All groups share one centre, and each spreads out both ways along 14 directions, with some noise.
In the rows, zero is written as 128.
Known rows, each followed by its group:
[136, 122, 129, 114, 134, 137, 153, 148, 122, 124, 104, 142, 136, 120, 131,
 121, 128, 124, 155] => (3)
[130, 121, 114, 107, 123, 174, 141, 118, 129, 108, 139, 121, 104, 113, 111,
 100, 155, 127, 119] => (0)
[154, 123, 135, 104, 152,  66, 132, 107, 139, 125, 145, 119, 118, 117, 141,
 135, 136, 101, 155] => (3)
[131, 151, 151,  77, 128,  93, 114, 104, 124, 114, 152, 118, 102, 138, 132,
 130, 108, 106, 159] => (3)
[126, 106, 111,  90, 135, 115, 147, 158, 151, 116, 144, 129, 140, 136, 107,
 151, 100, 108, 132] => (0)
[119, 129, 141, 159, 122, 125, 142, 145, 156, 136, 153, 130, 160, 136, 161,
 104, 117, 143, 118] => (3)
[103, 125, 115, 155, 150, 109, 118, 120, 144, 128, 127, 153, 120, 128, 152,
  91, 127, 156, 117] => (1)
[126, 125, 125, 107, 152, 100, 160, 164, 126, 137, 116, 136, 142, 137, 124,
 127, 111,  86,  93] => (0)
[104, 116, 123, 146, 125, 165,  94, 113, 147, 133, 144, 116, 112, 131, 138,
 119, 128, 147,  91] => (3)
[107, 104, 137,  97, 161,  92, 117, 143, 124, 154, 122, 103,  93, 116, 170,
 128, 123,  72, 135] => (3)
[ 75, 141, 102, 136, 125, 145,  97, 106, 104, 121, 120, 141, 141, 126, 132,
 159, 131, 117,  95] => (2)
[ 96, 145, 134, 127, 115,  89, 102, 123, 134, 105, 127, 139, 170, 133, 169,
 172, 102, 149, 135] => (4)
[144, 135, 105, 145, 106, 166,  98, 130, 132, 126, 102, 115, 120,  97,  99,
 107, 148, 111, 113] => (0)
[137, 123, 123, 160, 147,  91, 142,  85, 139, 127, 126, 129, 122, 162, 153,
 110, 119, 135, 117] => (0)
[144, 121, 141, 114, 137, 146, 111, 129, 137, 136, 118, 150, 125, 119, 110,
 131, 105, 149, 128] => (3)
[119, 124, 112, 126, 145, 115, 101,  95, 140, 106, 157, 149, 120,  85, 137,
 133, 149, 109, 144] => (1)
[122, 133, 148,  91, 138, 100, 118, 138, 138, 159, 126, 129, 135, 122, 105,
 149, 109, 134, 133] => (0)
[124, 115, 126, 157, 141, 126, 117, 127, 174, 146, 161, 113, 127, 133, 141,
 114, 126, 124, 118] => (3)
[108, 128, 103, 126, 115, 144, 136, 134, 128, 145, 119, 121, 168, 138, 112,
 125, 133, 123,  88] => (2)
[105, 160, 144, 115, 129,  94, 117, 121, 123, 146, 126, 138, 162, 150, 119,
 133, 133, 158, 135] => (0)
[144, 130, 147, 124, 133, 113, 125, 112, 162, 126,  98, 121, 136, 114, 128,
 130, 114, 105, 130] => (4)
[139, 112, 139, 141, 121, 131, 132, 132, 117, 147, 103, 129, 121, 134, 124,
  94, 133, 108, 133] => (0)
[169, 126, 130,  95,  96, 118,  78, 129, 134,  89, 121, 122, 141, 115, 127,
 113, 134, 128, 152] => (2)
[155, 100, 116, 168, 143,  99, 132, 141, 162, 148, 105, 108,  98,  83, 156,
 124, 119,  99, 168] => (3)
[157, 126, 146, 130, 108,  98, 100, 144, 118, 150, 137, 131, 111,  85, 144,
 131,  73, 115, 125] => (4)
[131, 104, 180, 141, 100, 155, 118, 109, 159, 148, 163,  83, 135, 115, 153,
 145, 138, 114, 105] => (1)
[122, 112, 153, 103, 127, 143, 108, 165, 138, 145, 131, 113, 127, 159, 116,
 136, 105, 126, 100] => (1)
[118, 116, 181, 115, 142, 139,  95, 120, 126, 131, 132, 151,  99, 132, 142,
  97, 138, 140, 151] => (1)
[121, 134, 126, 101, 147, 100,  81, 101, 113, 127, 149, 138, 123, 157,  87,
 114, 174, 114, 141] => (0)
[113, 106, 112, 107, 107, 117, 134, 148, 151, 114, 149,  80, 130,  95, 163,
 140, 140,  89, 121] => (4)
[146, 120,  97,  96, 104, 123, 147, 138, 145, 156, 143, 101, 183, 158, 114,
 137,  92, 182, 119] => (2)
[122, 104, 126, 117, 101, 166, 117, 146, 167, 133, 157, 113, 163, 131,  97,
 111, 142, 132, 113] => (0)
[114, 142, 126, 128, 156, 118, 139, 111, 136, 131, 135, 129, 126, 166, 121,
 119, 136, 142, 130] => (0)
[128, 126, 120, 105, 138, 127, 124, 100, 134, 132, 138, 114, 105, 146, 107,
 137, 122, 127, 141] => (2)
[130, 142, 142, 134, 137,  98,  88, 124, 117, 150, 124, 170, 146, 113, 124,
 164,  85, 131, 120] => (3)
[142, 142, 170, 111,  99,  83, 143, 119, 162, 133, 152,  92, 124,  99, 130,
 132, 110,  92, 135] => (4)
[118, 109, 122,  90, 115, 135, 149, 104, 124, 121, 116, 117, 145, 127, 128,
 119, 147, 106, 126] => (2)
[103, 111, 145, 137, 144, 128, 114, 127, 164, 134, 129,  95, 111, 144, 130,
 176, 135, 115, 123] => (4)
[108, 150, 119, 137,  90, 111,  96, 144, 107, 121,  98, 102, 143, 133, 133,
 141, 145, 131, 134] => (4)
[148, 125, 121, 146, 113, 117, 113, 122, 160, 141, 116, 122, 136, 110, 113,
 144,  93, 129, 140] => (0)
[152, 117, 112, 140, 128, 153, 110, 136, 159, 118, 144, 125, 131, 108, 142,
 135, 107, 116, 147] => (2)
[122, 140, 140, 113, 150, 125, 107,  96, 119, 135, 147, 137, 130, 159, 146,
 133, 121, 155, 128] => (1)
[130, 126, 132,  98, 106, 157, 150, 165, 126, 135,  92,  78, 131, 132, 146,
 122, 132,  97, 152] => (1)
[130, 133, 125, 116, 118, 169, 146, 171, 134, 122, 123,  94, 135, 140, 159,
 116, 119,  68, 148] => (2)
[131, 117, 138,  96, 111, 103, 123, 116, 146, 103, 127,  99,  97, 136, 131,
  99, 138, 137, 148] => (1)
[108, 125, 129, 122, 153, 102, 148, 117, 126, 134, 132, 153, 119, 128,  97,
 133, 138, 122, 128] => (2)
[122, 106, 146, 108, 143, 120,  87, 142, 125, 139, 138, 100, 101, 151, 135,
 150, 138, 134, 114] => (4)
[150, 145, 127, 110, 151,  88, 133, 126, 156, 128, 187, 119, 139, 158, 139,
 110, 129, 168, 149] => (2)
[128, 107, 137, 106, 136, 141, 143, 147, 155, 123, 139, 108, 116, 180, 142,
  84, 116, 141, 143] => (4)
[107, 123, 143,  97, 128, 136, 137, 145, 145, 123, 164, 118, 134, 142, 151,
 101, 122, 116, 107] => (3)
[112, 139, 115, 137, 109, 133, 112, 128, 127, 120, 133, 120, 146, 138, 116,
 131, 136, 117,  93] => (3)
[138, 147, 131, 140, 165, 175,  89, 121, 140, 170, 109, 126, 118, 146, 149,
  88, 131, 146, 140] => (1)
[110, 108, 153, 145, 131, 134, 118, 129, 143, 130, 150, 146, 124, 120, 135,
 126, 130, 127, 115] => (1)
[152, 128, 151, 105, 128, 115, 126, 130, 155, 131, 147, 101, 128, 149, 112,
 117, 130, 113, 126] => (4)
[143, 143, 120, 129, 100, 102, 122,  96, 143, 116, 135,  97, 150, 108, 139,
 140, 138, 117, 132] => (1)
[124, 133, 162, 110, 144, 109, 143, 103, 115, 143, 146, 109, 107, 157, 143,
 134, 136, 122, 146] => (1)
[135, 126, 111, 128, 138, 156, 120, 127, 109, 133, 131, 118, 119, 105, 149,
 124, 167, 119, 161] => (4)
[124, 126, 145, 127, 111, 139, 165, 145, 130, 158, 147, 160, 181, 172,  70,
 112, 120, 147, 152] => (0)
[132, 146, 136, 124, 132, 141, 147, 112, 124, 137, 110, 118, 109, 129, 119,
  99, 144, 139, 142] => (0)
[129, 127,  99, 121, 116, 100, 112, 142, 129, 108, 107,  87, 117, 130, 121,
 161, 137,  88, 157] => (4)
[100, 153, 127, 171, 113, 138, 142, 122, 142, 146, 126, 102, 174, 107, 210,
 126, 122, 105, 112] => (2)
[122, 155, 127, 101, 142, 120,  86, 119, 128, 123, 152, 120, 119, 131,  98,
 155, 152, 107, 158] => (1)
[143, 117, 108, 141, 121, 156, 139, 116, 180, 129, 160,  89, 103, 107,  91,
 120, 143,  90, 127] => (4)
[151, 117, 131,  91, 123, 165, 157, 124, 137, 110, 131, 116, 129, 165, 121,
  97, 128, 133, 161] => (1)
[ 92, 111, 101, 123, 138, 125, 155, 108, 135, 143, 130, 132, 136, 126, 128,
 135, 132, 171, 132] => (2)
[136, 137, 124, 123, 108, 147, 102, 131, 124, 121, 117, 119, 123,  89, 128,
 122, 140, 109, 146] => (0)
[ 92, 112, 150,  91, 119, 131, 116, 135, 121, 128, 139,  94,  92, 123, 147,
 114, 159, 132, 116] => (4)
[159, 132, 137, 123, 112, 130, 120, 116, 115, 140,  93, 112, 133, 107, 141,
 105, 131,  83, 128] => (2)
[134, 143, 126, 129, 123, 135, 104, 103, 144, 144, 128, 122, 129, 104, 103,
 132, 134, 139, 166] => (0)
[156, 136, 113, 126, 116,  97, 110, 112, 161, 111, 117, 114, 109, 145, 123,
 116,  84, 162, 158] => (1)
[141, 113, 143, 124, 120, 136, 147, 142, 142, 121, 119, 120, 125, 127, 135,
 121, 119, 134, 129] => (3)
[144, 118, 120, 109, 153, 121, 141, 164, 119, 150, 123, 144, 118, 139,  88,
 119, 115, 114, 123] => (2)
[137, 133, 135, 127, 135, 125, 144, 117, 140, 144, 128, 103, 140, 133, 133,
 124, 140,  87, 133] => (3)
[ 98, 151, 128, 133, 114, 143, 172, 135, 125, 123, 175, 145, 172, 121, 144,
 116, 146, 125, 140] => (4)
[110, 121, 132, 148, 123, 108, 124, 157, 109, 136, 107, 126, 120, 147, 128,
 116, 135, 122,  98] => (3)
[160, 140, 129, 152, 122, 146,  75, 145, 145, 150, 132, 105, 132, 140, 125,
 103, 123, 128,  88] => (2)
[149, 120, 131,  77, 142, 129, 132, 140, 101, 132, 167, 136, 111, 113, 129,
 100, 141, 110, 140] => (4)
[109, 147, 119, 130, 121, 103, 153, 107, 121, 107, 150, 137, 152, 152, 125,
 133, 143, 135, 139] => (1)
[104, 143,  94, 111, 119, 110,  91, 119, 128,  93, 155, 131, 126, 122, 122,
 143, 126, 120, 136] => (3)
[166, 134, 123, 111, 126, 123,  96, 147, 146, 119, 156, 125, 146, 147,  97,
 103, 140, 123, 108] => (2)

New rows. What belongs after each?
[111, 123, 153, 115, 115, 121,  99, 113, 118, 121, 118, 114,  98, 135, 163,
 117, 127, 157, 164] => (0)
[148, 111, 129, 128, 178, 166, 114, 115, 147, 141, 164, 112, 134, 146, 138,
 145, 185, 124, 146] => (4)
[ 80, 112, 175,  88, 128, 118,  91, 154, 115, 114, 139, 133, 100, 107, 146,
 142, 153, 106, 147] => (1)
[112, 113, 135, 141, 141, 141, 136, 122, 146, 117, 146, 145, 110, 129, 133,
 117, 132, 136, 152] => (1)
[ 99, 151, 136, 125, 162, 101, 120, 106, 137, 112, 162, 159, 126, 170, 144,
 100, 139, 169, 162] => (1)
[124,  94, 129,  99, 178, 129,  98, 132, 146, 119, 117, 134, 114, 137, 136,
 178, 115, 120, 131] => (4)
[122, 140, 156, 147, 140,  95, 117, 121, 150, 156, 140, 136, 148, 145, 143,
 150,  93, 145, 138] => (0)
[158,  88, 127, 122, 146, 104, 164, 159, 152, 108, 131, 130,  81, 120, 126,
 118, 115, 128, 180] => (3)
[118, 128, 134, 121, 121, 148, 148, 125, 160, 102, 183, 129, 143, 134, 146,
 139, 108, 151, 106] => (0)
[115, 107, 133, 127, 121, 116, 102, 161, 136, 119, 117, 116, 128, 136, 167,
 134, 103, 112, 111] => (0)
[125, 142, 131, 127, 139, 147, 110, 145, 127, 115, 150, 138, 118, 138, 114,
 137, 125, 107, 106] => (0)
[154, 121,  98, 165, 152,  97, 117, 113, 155, 134, 142, 133, 112,  94, 115,
 134, 128,  97, 145] => (3)
[147, 116, 163, 130, 120, 127, 103, 147, 119, 154, 129, 136, 114, 148,  86,
 108, 111, 116,  76] => (0)
[105, 125, 139, 131,  96, 111, 138, 146, 128, 139, 165, 110,  95, 101, 127,
 135, 101, 105, 124] => (4)
[118, 121, 171, 114,  95, 176, 111, 122, 115, 123, 162, 132, 118,  86, 160,
 113, 135, 151, 110] => (0)
[140, 129, 149, 116, 131, 142, 164, 138, 107, 163,  93,  87, 123, 122, 188,
 137, 114,  93, 156] => (1)
[123, 115,  77, 116, 116, 144, 137, 117, 153, 126, 134, 109, 151, 118, 104,
 139, 127, 147, 127] => (2)
[132, 104,  85, 138, 132, 124, 144, 130, 158, 123, 135, 105, 128,  93, 141,
 140, 115,  99, 104] => (1)
[114, 123, 177, 184, 144, 122, 146, 108, 180, 161, 152, 103, 142, 123, 179,
 169, 121, 114, 130] => (4)
[138, 134, 129, 128, 162, 109,  92, 135, 163, 121, 153, 102, 112, 142, 140,
 136, 125,  84, 103] => (0)
[141, 135, 128, 164, 140, 144, 127, 107, 136, 127, 125, 130,  99, 117, 150,
 126, 115, 120, 147] => (0)
[127, 150, 144, 145, 123, 121, 125, 114, 134, 132, 143, 158, 126,  92, 114,
 174,  92, 122, 161] => (4)
[139, 129, 127, 160, 111, 128, 116, 112, 136, 114, 128, 125, 114, 120, 129,
 112, 131, 154, 116] => (3)
[119, 108, 133, 103, 155, 135, 118,  99, 126, 130, 145, 141, 136, 110, 158,
 144, 134, 126,  88] => (3)
[141, 140, 136, 118, 107, 131, 130, 149, 172, 131, 145, 110, 155, 128,  98,
 143,  98, 131, 108] => (0)
[161, 107, 143,  90, 138,  98, 132, 147, 157, 117, 145, 143, 158, 123, 112,
 120, 125, 144, 111] => (3)
[163, 134, 172, 141, 109, 117, 132, 131, 177, 149, 131, 102, 147, 127, 149,
 137,  77, 122, 161] => (3)
[143, 114, 123, 139,  79, 163,  96, 141, 162, 105, 112, 102, 163,  99, 170,
 117, 119, 135, 135] => (2)
[103, 136, 163, 117, 102, 142,  87, 135, 123, 129, 152, 132, 137, 161, 121,
 123, 138, 160, 162] => (0)
[136, 143, 162, 129, 119, 131, 132, 136, 137, 137, 130, 115, 125, 128, 135,
 117, 112, 134,  92] => (0)
[123, 110, 107, 125, 154, 146, 150, 116, 162, 120, 136, 107, 104, 119, 156,
 123, 127, 128, 121] => (0)
[122, 126, 138, 139, 130,  67, 118, 142, 143, 136, 122, 112, 133, 131, 164,
 113, 132, 133, 157] => (3)
[111, 120, 119, 128, 144, 159, 139, 115, 123, 129, 147, 125,  88,  92, 133,
 142, 150, 112, 167] => (4)
[116, 126, 117, 157, 104, 122, 130, 120, 127, 128, 106, 109, 115,  97, 117,
 120, 158, 107, 115] => (1)
[117, 148, 138, 117, 115, 150, 120, 133, 117, 125, 115, 149, 149, 129, 135,
 122, 109, 143, 143] => (3)
[148, 153, 139, 135, 131, 117, 126, 160, 126, 107, 108, 111, 103, 149, 137,
 121, 109,  78, 126] => (0)
[134, 135, 138, 133, 112, 105, 106, 141, 151, 128, 141, 112, 111, 131, 122,
 138,  86, 115, 150] => (3)
[113, 121, 127,  77, 116, 116,  93, 143, 120, 118, 132, 122, 134, 130, 113,
 130, 147, 116, 136] => (0)
[144, 120, 139,  87, 145, 132,  98, 109, 146, 125, 136, 111, 111, 156, 139,
  93, 126, 151, 119] => (1)
[103, 123, 110, 144, 146, 147, 107, 109, 139, 129, 152, 142, 133, 142, 132,
 129, 149, 142, 160] => (0)
[123, 156, 123, 123, 126, 110, 118, 144, 156, 147, 139, 121, 169, 135, 131,
  80, 141, 111, 153] => (3)
[ 94, 144, 128,  83, 123, 175, 135, 137, 138, 122, 157, 119, 142, 142,  98,
 111, 170, 161, 124] => (0)
[121, 103, 151, 100, 113, 126, 120, 152, 152, 141, 137, 105, 140, 127, 138,
 120, 120, 124, 126] => (0)
[ 81, 138,  78, 107, 122, 131, 116, 147, 147,  92, 113, 110, 155, 142, 143,
 143, 141, 146, 141] => (0)
[143, 151, 160, 118, 123, 101, 125, 130,  95, 146, 163, 134, 141, 121, 158,
 130, 131, 130, 161] => (4)
[142, 151, 122, 115, 117, 135, 105, 108, 116, 128, 100, 113, 105, 108, 111,
 159, 103,  82, 166] => (3)
[140, 130, 134, 150, 118, 124, 124, 130, 123, 128, 134, 149, 140, 143, 115,
 120, 113, 115, 119] => (0)
[118, 123, 138,  97, 119, 125, 138, 125, 142, 131, 133, 115, 133, 142, 109,
 117, 124, 166,  92] => (0)
[116, 118, 124,  99, 109, 125, 135, 138, 125, 135, 111, 112, 145, 145, 129,
 127, 119, 152, 132] => (2)
[116, 104, 134, 126, 149, 158, 105, 124, 166, 121, 132, 121, 134, 165, 159,
 125, 124, 170, 130] => (4)
[103, 142, 142,  94, 118, 168,  69, 120, 154, 139, 126, 125, 168, 154, 123,
 139, 118, 178, 128] => (3)
[112, 109, 137, 111, 126, 117, 124, 150, 155, 122, 136, 112, 133, 126, 164,
 149,  95, 133, 121] => (0)
[116, 122, 120, 122,  97, 186, 108, 163, 145, 121, 125, 116, 132, 104, 114,
 129, 126, 133, 114] => (0)
[130, 113, 118, 135, 149, 114, 106, 107, 147, 116, 150, 118, 115, 153, 146,
 116, 143, 106, 144] => (0)
[145, 133, 154, 135, 104, 114, 119, 140, 139, 154,  88, 108, 154, 102, 158,
 120, 110, 112, 125] => (3)
[106, 110, 137, 119, 130, 179, 117, 166, 135, 142, 100, 138, 134, 151, 118,
 109, 124, 169, 124] => (3)
[ 91, 115, 111, 164, 136, 118, 110, 111, 107, 154, 118, 123, 117, 109, 133,
 145, 149, 125,  55] => (1)
[115, 103, 114, 151, 121, 143, 109, 133, 135, 150,  99, 122, 137, 141, 119,
 101, 140, 136, 121] => (0)
[101, 118, 120, 142, 132, 160, 117, 126, 129, 142, 131, 138, 139, 152, 136,
 127, 122, 165, 110] => (2)
[ 99, 118, 146, 100, 151, 151, 130, 128, 139, 116, 105, 133, 113, 138, 135,
 140, 138, 137, 148] => (4)
[116, 130, 142, 145, 136, 111, 140, 157, 116, 150, 146, 106, 153, 151, 156,
 154, 152, 100, 132] => (4)
[132, 150, 144, 121, 109, 122, 120, 114, 110, 140, 120, 125, 114, 120, 112,
  79, 143, 130, 125] => (4)
[108, 114, 140, 135, 136, 109, 128, 116, 132, 120, 159, 146, 142, 154, 164,
 136, 112, 144, 141] => (0)
[139, 121, 111, 134, 132, 104, 116, 160, 106, 140, 172, 133, 156, 154, 160,
 123, 116, 123, 117] => (4)
[110, 138,  86, 157, 140, 155, 120, 147, 150, 142,  98, 133, 148, 108, 123,
 148, 121, 123, 150] => (0)
[110, 128, 131, 125, 110,  97,  97, 109, 112, 140, 116, 145, 153, 119, 140,
 162,  93, 161, 112] => (2)
[123, 122, 125, 132, 118, 138, 144, 133, 103, 125, 120, 161, 138, 106, 136,
 132, 111, 123, 149] => (0)
[132, 116, 140, 117, 137,  91, 111, 153, 111, 122, 121, 144, 112, 162, 119,
 142,  93,  98, 147] => (0)
[135, 136, 118, 127, 113, 138, 118, 113, 121, 111, 120, 129, 117, 123, 115,
 113, 132, 136, 106] => (0)
